The same things were measured in two ways. Each way mixes the same 11 hidden numbers, adds some noise and spreads widely along 6 directions of its own, which tell nothing about the thing.
Some things both ways: the first way, then the second way.
[-19   1 -51  -7 -14  23 -24 -13   5 -24  -2  -5  -9  14   1 -29  31 -12
 -13 -24  10  20   1   0 -19   0  13 -16  -1]
[-10 -16   9 -70   1  40  21 -38  52 -44   3 -24  -2  32  11  12  -4   7]

[-16  -6 -16  11  -6  21 -11 -17  11  -8  18   3  14   6 -16 -26  19 -13
  17   2 -16 -11  -9 -12   1 -42  19 -39 -17]
[-21  11   1  59 -36 -32  19  10 -45   0 -21 -16  -1 -14 -22 -66   9  -2]

[ -8 -27  -4 -16  13 -26   7  10 -28  -8  -9   3  -5  30  -5   9  13  25
  -1  20 -18  24 -21  31  -4  34  43   0 -38]
[  7  20   9  -2  -6   9 -14  22 -13  11  -8 -16 -19   5 -15 -26  10  27]

[ 10  23 -40 -24   4  -9   6 -16  17 -13 -34  20 -18 -25  -4  63  51  30
  -3  39   9  18  19  23  68  14  -9  47 -26]
[ 12 -44 -27 -26  34  -3  -5  -5  27  -9   5  -2  24   0  43   4 -27  -5]

[-30  -3 -19 -25 -23  26 -31 -14  -6  -7 -13   7   7 -22  18  12   8 -13
  37  -6 -14 -17   5  -2 -17 -13  21  -9  -5]
[-23 -10  -1 -55 -10  36  -9 -36  36 -44 -45 -34 -11  15  -7  -7 -15  32]

[ 14   9 -25 -14 -20 -17  -6 -13   1  -3 -24   7  13   0  -6  23  21 -15
  -1  -7   3  25   1   6 -10   7 -10  34  29]
[ 13  -7  25 -17 -22 -22  26 -18  10 -51 -24  -5 -22  30  -7 -37   3  19]

[-13 -12 -37  14  11  21   1  -8 -28 -30  21  -7  -3  25 -18 -23  30  -9
  -8 -24   7   5  -2   0  28  -7   4 -30 -27]
[-31  25  14 -18  -1  21   6 -24 -13   0   5 -32  12  -3  35  22  21  -7]

[ 17 -12  55 -28 -10  -4 -25 -13  -7   4   3 -16  10  -9  31 -29 -55  28
  21  21 -28 -19  16 -10 -45 -12  28   0   9]
[ 17  15   7  23  -1 -24   1  46 -45  18  27  16 -11  -4 -22 -18  55 -12]

[ 16   8  39 -20 -12   9 -26 -22 -23 -13   3  -1  25 -12  20 -13 -52   5
  13   2 -23 -11  37 -32 -31 -36   9  21  50]
[-30  27   4  27 -26   9  24 -18 -57 -13   4 -31  -4   9  -4 -14  20   1]

[ -1 -27 -21   3 -14  -1 -10 -15  13  10 -12 -26  -9   4   4 -12  35  11
   4   3  -9   9 -29  21  10  15   9  -1 -34]
[-10  23 -34 -42  11  -3  38   3  -2 -31  14 -10   5   3   8 -10  28  -6]

[ 23  10   8 -14 -29  17 -11 -35  34  24 -19 -18   4 -25  15  11  -1 -15
  21 -27   4 -16  25  -6 -27  -7 -42  14  30]
[-16  25   2 -25  -6   5  13 -34  11 -24  -2   2   8  12 -15   6  23 -26]

[ -9  -4  -9   7  -3  20  -4  -9 -14 -21 -16  -5  -1   9  -5 -23  14   2
 -12 -12 -15  24  20  -7  13  -8  -3  21   5]
[  8  15  -1 -10 -14  -6  32 -24  16 -26 -14   0   4   6   4 -19 -14  10]

[ 17 -21   3  -9  19  18  20   3 -13  -4  13 -11 -16  34 -25   8  17  -1
  -2   5  21 -21   2   1  -7  13   4 -23  -9]
[-22  27   1 -37 -10  11  16  22 -33   2  41 -62   3  17  -8  -8  14  -2]

[  3   5 -22   1   1  10  -4 -17  19  -5  -4   4   1  -5 -18  21  45   8
   6  34   5  -7  -4   0  36 -24   3  -5 -20]
[  7  -5   1  19  24 -24   1  -4  10   0 -11  19  19  -8  17   3 -26 -20]

[ -3   3  -3 -17  -1  -6  11 -20   5  -5  -2  -4  -7 -10   7  11  10  23
   4  20 -21  30  13  -4   8 -33  17   2  -8]
[  5  21  23  -1 -18  46 -23 -42  13  -3 -15  11 -15  17 -36  21 -10  27]

[  6 -14   7 -13  -5  22 -12 -14 -16  -7 -18 -10  -6  -6   6  -8  10   3
  21  -6 -12 -11   8   2   2   0   5  14  -9]
[ 20   7   9  10  14 -15   0  39  -1  18   7   9  -8 -12  21 -10  32  11]

[ -9  15 -71 -17 -34  16   4 -28  53  13 -24  -9 -21 -24   2  24  65 -30
   2 -22  13  19 -14  20  16  -3 -24  11 -12]
[ -1  27 -12 -26 -12 -30  27 -50 -35 -54 -50 -21 -12  18 -24 -51  -6  12]

[ 37   3  29  -6   0  -6   3 -15  -9 -17  -6   5   0 -31   9  27 -24  34
  15  30 -13 -12  40  -7  45 -13 -15  34   9]
[ -4 -25 -33  44  10   4  -7   6   5  33   7  18  14 -14  10 -14  -2 -18]

[  0  -9  -6  -9 -11  -4 -22   6  -7 -25 -15   7   0   1  10 -38  -8  15
   5  -5  -9  15  22   3 -13  28   8   4  -7]
[-31  15   8 -21   5 -16  30   3 -12 -18   9 -21   2   4   9  -2  44 -24]

[ -9 -20 -42 -12 -20  11  -3   4  13   9  -8 -24  -8  11 -19 -15  63 -35
   6   1  18  -2 -50  16  -5   6   8 -18 -26]
[ -2 -16 -35 -21   4 -32  17  11  29 -15   2  -6   4  17   8 -39 -25   8]

[  1 -11 -41  13  -4  23 -11  -4  -5 -19  -4 -15 -10   5 -13   1  55  -6
   1 -15  40  -9   7   4  27  16 -32 -22 -17]
[-18 -19  -6 -35  35   4  11  -3  43 -16  12   5  27  -8  42  31   9 -27]

[  6  -6 -28  19  -3   0 -20  -5 -31 -37  -7 -12   1  16  -5  -8  33   2
 -14 -17  24  16   3  13  22  20 -16   3   0]
[-35  25  15 -23  26  21  38  -9  -3 -13  -2 -10  17  -7  58  36  25 -27]

[ 46 -12 -24  14  -2 -10  18 -19  -5  -8  10 -37 -16  12 -14   4  39  -4
 -20 -17  33  10 -18  18  35  10 -38   5  -2]
[ 22  16  -3 -42  -6  25  30 -49  16 -30  -8  19   2  38  -6  13  -2 -11]

[-15  23  -1  -9  -7  20 -33 -25  11  -7 -28   8  18   5   5 -18   7   5
  -6  -4 -16  13  31 -10 -21 -13   2  23  13]
[ 11   3  24   2  -7 -13  19   0   6 -19   6   8  13  -6  13 -16   5  -6]

[  3 -13 -28  -3  -1   7 -12 -10  36  -4  -8   6  -9  14 -18 -39  35  17
  -2  23 -13   9 -11   2   7   4  27  -7 -37]
[ -5  21   7  24  -7   3  11 -23 -20  -2   1  11 -13  20 -37 -32 -12  -4]

[ -3 -11   6 -11   1  10  -7   1 -22  -7   2  -8   3  10   2   4  -2  -3
   8  -6   7 -22   4  11  -3  20  -1 -10 -13]
[  4  -3  13 -47 -10 -12  12  50 -45 -13  21 -41  -6  -4   1 -44  62  13]

[ -7 -43  -6  21 -15  24  -5  -5  -9  -6  -6 -19 -11   4   2   1  12  11
  13  -9 -11   0   6  -7  -1   4   0 -14   5]
[-35  31 -13  16   9  33   9  11   3  -7  -3  -9 -22 -19 -24 -27  26  18]

Other things, the second way, with their names:
J_805: [-10  10  -1   7  10  11  22   2 -22 -14  48 -10  -7  12  27   1  21   9]
J_810: [ 11  -6  16  -6  -1   4  15 -18  29 -26 -39  23   1  -3   7 -19 -13   6]
J_585: [ 13  15  34   0 -24  28  -3 -28  36   7  -6  14   0  22  -5  30 -23  17]
J_451: [-41 -14 -14   5  41 -10  -4   9  16  11  23  -5   6 -10  33  -2  25 -24]
J_560: [-16  31  -3  29   9 -47  -7   0 -30   7 -17  -6   1  -7  -5  -2   7  -8]
J_273: [ -9   4 -11 -31  26  14  -3 -22  21 -12  39   0  10  14  24  32  -6   5]
J_282: [  7  18  12   8   3  25  -1   1   7  -9 -28   4 -23  -6  -6 -15  20  21]
J_385: [-43 -16  12 -23 -35  59  -4 -59  14 -27  13 -24   8  34 -33   2 -44  12]
J_968: [ 34  21  18  -7 -11 -14  20 -20 -22 -46 -33  21 -24  31 -41 -30 -15  19]
J_803: [  4  -1   1 -19   2   7   5  -8  10  -4   0 -10   3  10  18   4   9  -1]
J_225: [-13  33  24  11  -4 -37  10  -3  19   3   4   0  10  -1   9  11 -17   0]
J_752: [-58  21  18  10  14  24  -9 -27   8  -4   7   0  -2   1  -4  21   6 -14]
J_18: [ -8   1 -10 -28  10 -25  13 -44  27 -36   3   4   3  28  26  12 -10  -4]
J_386: [ 18   3   1  -9  23 -38   4  35 -20  -3  31  10   5  -8  -2 -17  19 -12]
J_155: [  6  25  15 -35  23 -40  18 -21  25 -38 -36  12  -8  15 -16  -8 -14  -7]
J_318: [ -3   5   8   8   2  15   5   5   6  -5  16 -18 -18   4  17  -7   4  31]
J_853: [-34  -5  -9 -43   0  59  21 -16 -10 -25  27 -36   7  12  19  11  22   4]
J_601: [ -6  47  32 -18   3   5  25  -1  -6 -22  -8 -16  -6  -1  -5   9  20  -4]
J_195: [-36  10  21  -9   3 -11  -7 -39   2  -4 -13 -17  26  -4  37  31   6 -28]
J_857: [  3   8  -5 -50  22  -9  27   1   2 -18  43  -2  39   2  43  40  23 -39]
J_937: [ 20  14 -24   7  -7 -57  18   7  30 -10 -25   4  15  -8   8  -9 -24   1]
J_455: [  9   1   2  17 -21 -18  12 -23  -4 -38 -34  18 -10  15 -44 -42 -18   8]
J_375: [ 14  -6   7   9   7  -7 -10   2 -12  -2 -12  20   8  -5  11   7 -12   8]
J_332: [-17  10 -10   1 -26  -8  23 -38  12 -20 -27 -24  -4  19 -21 -33  -5  -8]
J_862: [-10   9   7 -27  26 -24  24  12  14  -1  19 -13  18  -6  52  20  38 -36]
J_795: [ 19  36  16   1 -13 -15  34 -10 -36 -39 -14   0 -18  13 -23 -28  16  18]
J_702: [ -4   9  11 -19  19  -1 -14   4  13 -11   6  -1 -19  -5   8  12  40  22]
J_588: [ -8   6 -12   6  10  26  20  13  -4 -17 -19   4  -3 -17  -8 -21  -5  22]
J_367: [-20   9   0  23   8   5 -25  -8  11  45  13  -7  16   9  21  41 -14 -22]
J_232: [-31  21  36 -16  18  28 -20  -9   5   1   3 -10 -16   8  -6  21  23   2]
J_614: [  5  33   5  10  16 -31  21 -11 -16 -35 -10  30   2  -6  -3  12  10  -4]
J_246: [ 38  -9  12   3  -6 -37  -5  17  -3 -16 -11  27  -9   6 -22 -25  26  -2]
J_988: [  2   8   0  17  -5   7  -9 -77  41   0 -48  48   6  16 -22  12 -33 -23]
J_763: [ 34 -17  -4 -45 -23  32  19 -46  26 -33 -40 -11   2  33 -14 -15 -26  11]
J_111: [-18  13  27   2  18   9  -4 -17 -15  -2 -28   5 -17  -2  -1 -29  26 -12]
J_235: [  6 -24 -12 -28   2  10  -2 -28  32 -14  -5  18  11   8   0  -8 -12   2]
J_589: [ 33  30  44  29  -5 -53 -14   0  -9   5 -47  32  -5  -6  -9   7  -1   1]
J_576: [  2 -11   0 -38  -1   4   7  -6   4 -22  22  -2  12   5   6 -14  25 -16]
J_625: [-15   2  -2  13 -13  12  -1  16  12   9  18   5  -6 -10 -21 -31  20   8]
J_777: [-16  25  28   5  21 -11   3  26   0  -3 -22   1   3 -35   9  -1  29  -4]
J_981: [ 21  30  15  -5   2 -19   9 -26  -9  -9 -14   8 -13  26  20  21   2  14]
J_193: [-46  61 -15  14  27 -46  -3 -28 -30  -6 -26 -14  -3  -5  -3  -9 -16 -11]
J_368: [ -2   3 -25 -19  15  -3  -2 -13  44  -1 -12   0  10   4  12  11 -25   0]
J_430: [ -6  46   7  23 -21 -33   2 -11 -16  11 -43   0 -12  -2 -21 -16   8  16]
J_503: [ 20  36  40 -25  -4 -13  22 -13 -43 -30 -34  -5  -3  10  14  16  45 -15]
J_169: [-29  42   5 -22  15  12  10   0  12   3   5 -13  12 -10   5  21   2  -5]
J_65: [-25   6 -14  39  24   7 -15   2  13  28  19  10   1  -5  -5  -2  -5 -16]
J_174: [  0 -25 -29  36  33 -63 -10  24 -10  18 -12  14  21 -29  30 -16  -2 -24]
J_749: [ 38  -4 -10  15   5 -24 -11  19   5  19  19  32  -5   9 -16  -7   2   8]
J_297: [  0  12  -8 -26   9  10  10  -7  20 -15   5  -4  -6  14   9  11  -9  18]
J_972: [ -1  21   3 -14  37  -9  16  -1  -5  -5  19   4  12   8  16  23  -6 -25]
J_598: [ -4 -25 -30   2  30 -28  -2   9  23   7   1 -14  10  -2  48 -10 -17   0]
J_649: [  6   9  -2  21  24 -44   9  22   7 -14 -17   9  -9 -18  -9 -37  25 -13]
J_302: [  1   3  21  10  -1 -10  -2 -24  -8 -22 -18   2 -26  28 -14 -15  -9  16]
J_880: [ 23 -23  34  -3 -14  17 -11  24  12 -12  20  -4 -13  10 -15 -20   3  21]
J_691: [ -1  26  16  23  12 -38 -31 -23  33  12 -36  35  -8   1 -16  10 -27   5]
J_994: [ -1 -15 -28   3   0  21 -21  15   2  23   5   6  -1 -15  -5 -18  27  14]
J_704: [  9   4  19 -43   5  11   1  15   9  27  25 -10  15   7  26  15  34 -21]
J_470: [  6  21 -13 -27  -2 -12  24 -28  12 -21   6 -23  14  16  16   3 -19  -1]
J_180: [-23  15  -4 -22  -2   8  16 -11  -1 -28  25 -24  -6  15 -20 -16   9   2]
J_275: [-48 -15 -26   5   8 -18  30   9 -30 -18  13 -37   8  -5  23 -16  46 -23]
J_278: [ -2  16  13 -13 -28  -5  22 -19   6 -28  -2   1  -1  13 -22 -26  20  -7]
J_991: [ -4 -17  40 -23  12  -3   8  27  11  -8  22   5  14  -2  11  14  31 -27]
J_55: [  5  19   7  29 -19 -39   2  -4 -38 -29 -38   8 -21  -5 -40 -38  23  16]
J_549: [  8  58  27  29   5  -1  -8   2 -23  16  10  17  -3 -12   6  27   6  10]
J_812: [ -1   5  10 -45 -38  35   4 -47  28 -34 -18  -6 -15  29 -59 -43 -14  24]
J_448: [ -5  -1 -38  15 -11   8   0  13 -10  16  21 -19   7  -6   5 -12   4   8]
J_279: [-36  14 -18 -49  21  13  14 -25 -25 -32  31 -43  10  11  18  -2  22 -17]
J_338: [  9 -12 -28 -18 -19  -9  39  12 -16 -51  14 -23  -1   7   3 -46  15  21]
J_47: [ -4  43  12 -19 -40  -5  26 -51 -12 -19 -47 -35   8  26   1   4 -33  10]
J_46: [ 23  11  22  24   1 -10 -23  14  29  10 -13  17   0 -12  -8  27  -3   8]
J_348: [-16  34 -15 -14  15 -21  39 -25 -23 -29  -7 -13  10  17  -6   0   3 -36]
J_472: [ 12   1 -13   8  26 -26  21 -20  25 -10  -6  23   6  29   9   3 -61  -6]
J_633: [-18   1  34 -62   6   5  -7 -33 -10 -56  13 -14 -17  32 -31 -14  10   9]
J_969: [  0  48  18  -1  12 -34  18 -52  -4 -23 -64  33   3   6  -5   8   0 -35]
J_85: [-21  22  15  38 -12   2 -18  -8 -13  -3 -62   1 -30 -18 -30 -42  20  21]
J_559: [ -4  -4 -36  -7  -9 -29  -4 -21  18 -26 -22  -5  -2  -3 -31 -64 -23  17]
J_544: [ -8  -3   2  30  -7  -4 -22 -28 -13  -9 -30  11 -26   7 -27 -29   8  28]
J_604: [-16  28  17  -3   5   1   4  20 -61  11  18 -21  -1 -10  35   7  52   8]
J_642: [-20  88   5   1 -29  12  41 -19 -85 -31  -8 -43  -3   7 -54 -22  16  -7]
J_656: [ 19  11  14 -32 -15 -18   6  15 -23 -49   8 -17 -13   6 -26 -39  15  33]
J_493: [ -2  17 -33  25 -10   2  33  -6 -22   9  12 -22  -2  13  -5 -36 -13  -1]
J_889: [-18   6   3  10   4 -10  10  27   5 -16  17 -18  -3 -21  26  -8  19  26]

Some of these things the first way, each followed by its name:
[  0   1   7  -4  13 -16   6  -6 -13 -10  10   9  15  23 -13  29  -1  23
 -13  34  -9  17   9  -7  -3 -20  24  -3  11] : J_880
[-19  -9   2 -10  -1   3 -11   5 -33 -14 -38   8  12   4   4  11   6  19
   3   4 -17  31  34  -8  -4  15   4  37  14] : J_889
[-13 -32  -2   8 -14  21 -19  10  -2 -15   3  -1   3   6 -10 -39   2   0
  10  21 -21 -17 -14  -9   6  -6  31 -14 -16] : J_155
[  2 -14  -6 -14 -11 -18  28  16 -10   5 -17 -10  -2   0 -10  31  25  -8
   3  10   9  26  -3   8   0  11 -14  12   6] : J_691
[ 22 -18 -47  27   0  12   1 -10   3 -19   2   8  -8  10 -29  23  41  -4
   1 -14  25 -21   1  15  54  35 -31  -4 -15] : J_111
[-23  -4 -19  -7 -19  11 -22  -2 -10 -20 -28 -20 -13  -2  21   1  32  13
  -7  -1   9  32  10  11 -17   7   5   2   3] : J_588
[  5 -10  -7  17 -21  -9  -7  -9  -4 -11  15 -21  11  -1   2 -12   2  -8
  -3  -2  -2   2 -19   8  11 -15  -4 -13   3] : J_969
[ 15  31 -10 -21 -36  -4  -8 -25  23  -3 -20 -16  -3 -27  27   5  -4 -13
  -8 -27  10  31  32   0 -27 -14 -36  26  45] : J_988
[ -5 -16  16  -4  18 -28  10  19 -47 -24   3   4  14  22 -10  -6  -2  21
   0  25 -15  23  -1  11  12   7  28  -4 -25] : J_589
[  5 -13  13  -2 -17  -1  15 -10 -18  -4  26 -34  -3 -22  18  17 -17  -3
  10   3  -4  -8  -6  -2  16 -36  -6 -17   7] : J_994
[ -2   3 -24 -14 -15   4 -24 -29  12   2  -2 -17  10   9   3 -15  18   0
 -17   5  -5  21 -12 -13 -23 -28  19  10  21] : J_805
[-33   0 -35 -23 -18  10   6  -6  -1   0 -23 -30 -18  12  11  -7  53 -20
  -6 -28  10  52 -10  16 -42  -5   5 -13  -8] : J_937
[ -5 -13 -16   2 -11  -4 -10   9  -3 -14   1   0   9   9  -6  -9   6   6
  -3   7   7  13  14 -13 -11   8  -2 -14  11] : J_752
[-12 -16 -38  -5  -8  29 -31  -2  -1 -13   0 -16  -1  20  -8 -46  42 -18
   8 -24  29 -10  -5  -5 -28  15  -1 -43 -18] : J_455
[  2   4 -26  -3   4  28 -15 -26 -10 -32  12  -3 -14   2   1 -23  18   1
   4 -13  -2  -7   6   5  22 -20  15 -14 -24] : J_763
[ 15   8 -17 -16 -11  17 -14 -19  12   1 -16  -1  -3  -4   7  30  -2   5
 -11 -15  20 -11  36  -4  -4  30 -32  30  31] : J_279
[-23 -15 -26  -4 -11  12 -15  -1   1 -15  19  -4   0  12   0 -17   9  -2
   3   4  -1   2  -8  -6 -23 -15  31 -43  -8] : J_232
[-13  -5 -17 -18 -17  -4 -27   0 -17 -16  -5  -6  19   9   9 -42 -12  -3
 -17  -5 -13  27   0 -13 -18   4  20  22  17] : J_18
[-14  27 -19 -29  -1  -1 -10   6  21 -15 -26  22   3   0  -4 -13  21  15
 -10  23   6  33  40 -10 -11   1   2  10  -4] : J_385
[-18  14 -10 -40 -11  11 -30  -9  35   7 -38   0  -9   1  19 -16  17  23
  -7  15  -1  17  22   8 -41  24  16  13 -14] : J_386
[  4  11   7  -3  -4   0  -8 -18   3  -2   8 -25   9   4   5  -7   4   7
 -19  11   8   4   4  -3   2 -22  -9  -1   5] : J_857
[ 22 -14  24  18  -5  18  24  -5   5   2   3  -4   5  -9 -20  11 -10  -3
   9  11 -16 -23  18 -16  41 -20 -25  15  10] : J_812
[ -3  10 -26  16 -19  -1  -4 -27  26   0 -14   2  11 -19 -12  23  47  -4
  10  23 -16   9 -18  12  46 -37  -1  14 -13] : J_810
[ 18 -17  11  -8   2  18 -23  -8 -11   0 -42  -4   6 -11  -1  -5  22  25
  23   8   1 -15  34  -9  21  33 -26  37  -9] : J_614
[  9 -20  16   7  15   4  18  -6 -37   0   5 -30   7  28 -16  11  17   5
 -13   3   6   9   0  -9   6 -12  -8   2   9] : J_549
[  7 -12   8   2  11  18   9 -18  -8  -7   4   2   2   6 -16  -3   1  15
   1  21 -32  -6   7 -14  37 -27  19  17 -10] : J_470
[ -7  -1  -7  -5 -10  22  22   0   3   5 -12 -17  -1  11 -22   1  40 -32
   0  -9  12  16   4 -14 -17 -27 -18  -6  16] : J_225
[  2  -1 -28   0 -21   6   6 -20  17  -7   8  -5  -6  -3  -2  -5  13 -18
   5 -21  -6  15  -3   1 -10 -24  -1 -14   9] : J_332
[  8  -9 -54   9  10   0   2  -9   0 -21 -10   3 -17  25 -22  -2  59   5
 -10 -20  21  21  -4  28  30  41 -11  -5 -38] : J_862
[-19   2 -36 -29  -6  -9 -17  -2  -6 -23 -23  20  -5  -3   8   6  16  20
  -5  21 -20  32   1  15  12  14  39  29 -19] : J_598
[ 18 -13 -23  -1   1  13  -1 -25   5   7 -21  -6   0  -8 -16  23  49   5
  16   4   1  -9  -1   3  45   5 -21  25 -19] : J_338
[  4   2 -15  -5   4   8   3  -7 -14 -21  16 -21 -14  28  -3 -23  12 -10
 -21 -25  21   8  -2  17  -9   8  -2 -23 -13] : J_704
[ 12 -23  15  11  -6  28   6   1 -15  -5  -6 -20  -2   3  -9 -11   2  -7
  11 -20   9 -15  27 -18   0   5 -34  -3  15] : J_625
[  4  -8  -9 -13 -13  12  -8 -11  15  -5  -6  -7 -11  -1   5  -4   5  12
   1   6  -1   6  16  -9 -20  -4   7  -4  11] : J_65
[-26   4 -43  10 -20  15   7 -18  33   4 -19  -8 -14 -10  -3  39  67  -7
  10  -1   9  22  -2  16   8 -19 -13 -24 -15] : J_777
[  2   5   3  -8  -9  16 -27 -19 -15 -23   5  -8   7 -10  17  -7 -18  12
  -1   0  -3  -6  27 -15  -1 -20   2   5  22] : J_853
[ 32  -5  10 -16  17 -15  27  -6  -9 -11  11  11  -6  -5 -20  21   7  20
  18  40 -10  -5   6   0  37 -21  15   1 -23] : J_367
[ 18  -8   2  -2 -19   0  -7 -11  10  -7  10 -18  -4  -4   7  -8 -10   6
  -5  10   2  -2   1  -5 -10 -14   3  -5  21] : J_348
[ 11 -37  -3  22   4   4  -3 -10 -49 -23  14 -16   2  20  -5  14   3   9
   5 -16  -3  -5  -5   4  17   8   4  -8   6] : J_282
[ 49  -7  27   3  -4   4  26 -25  -1  -3   5 -10  -9 -11  -9  31 -16  11
   0  22 -18  -9  14 -12  34 -33 -10  38  34] : J_493
[ -6 -18  24 -10   5   5  -5   7 -30   4  -8  -9  20  16  -2  16 -12  10
  -2  12  -3  -9  17 -12 -12  15  -1  13  16] : J_656
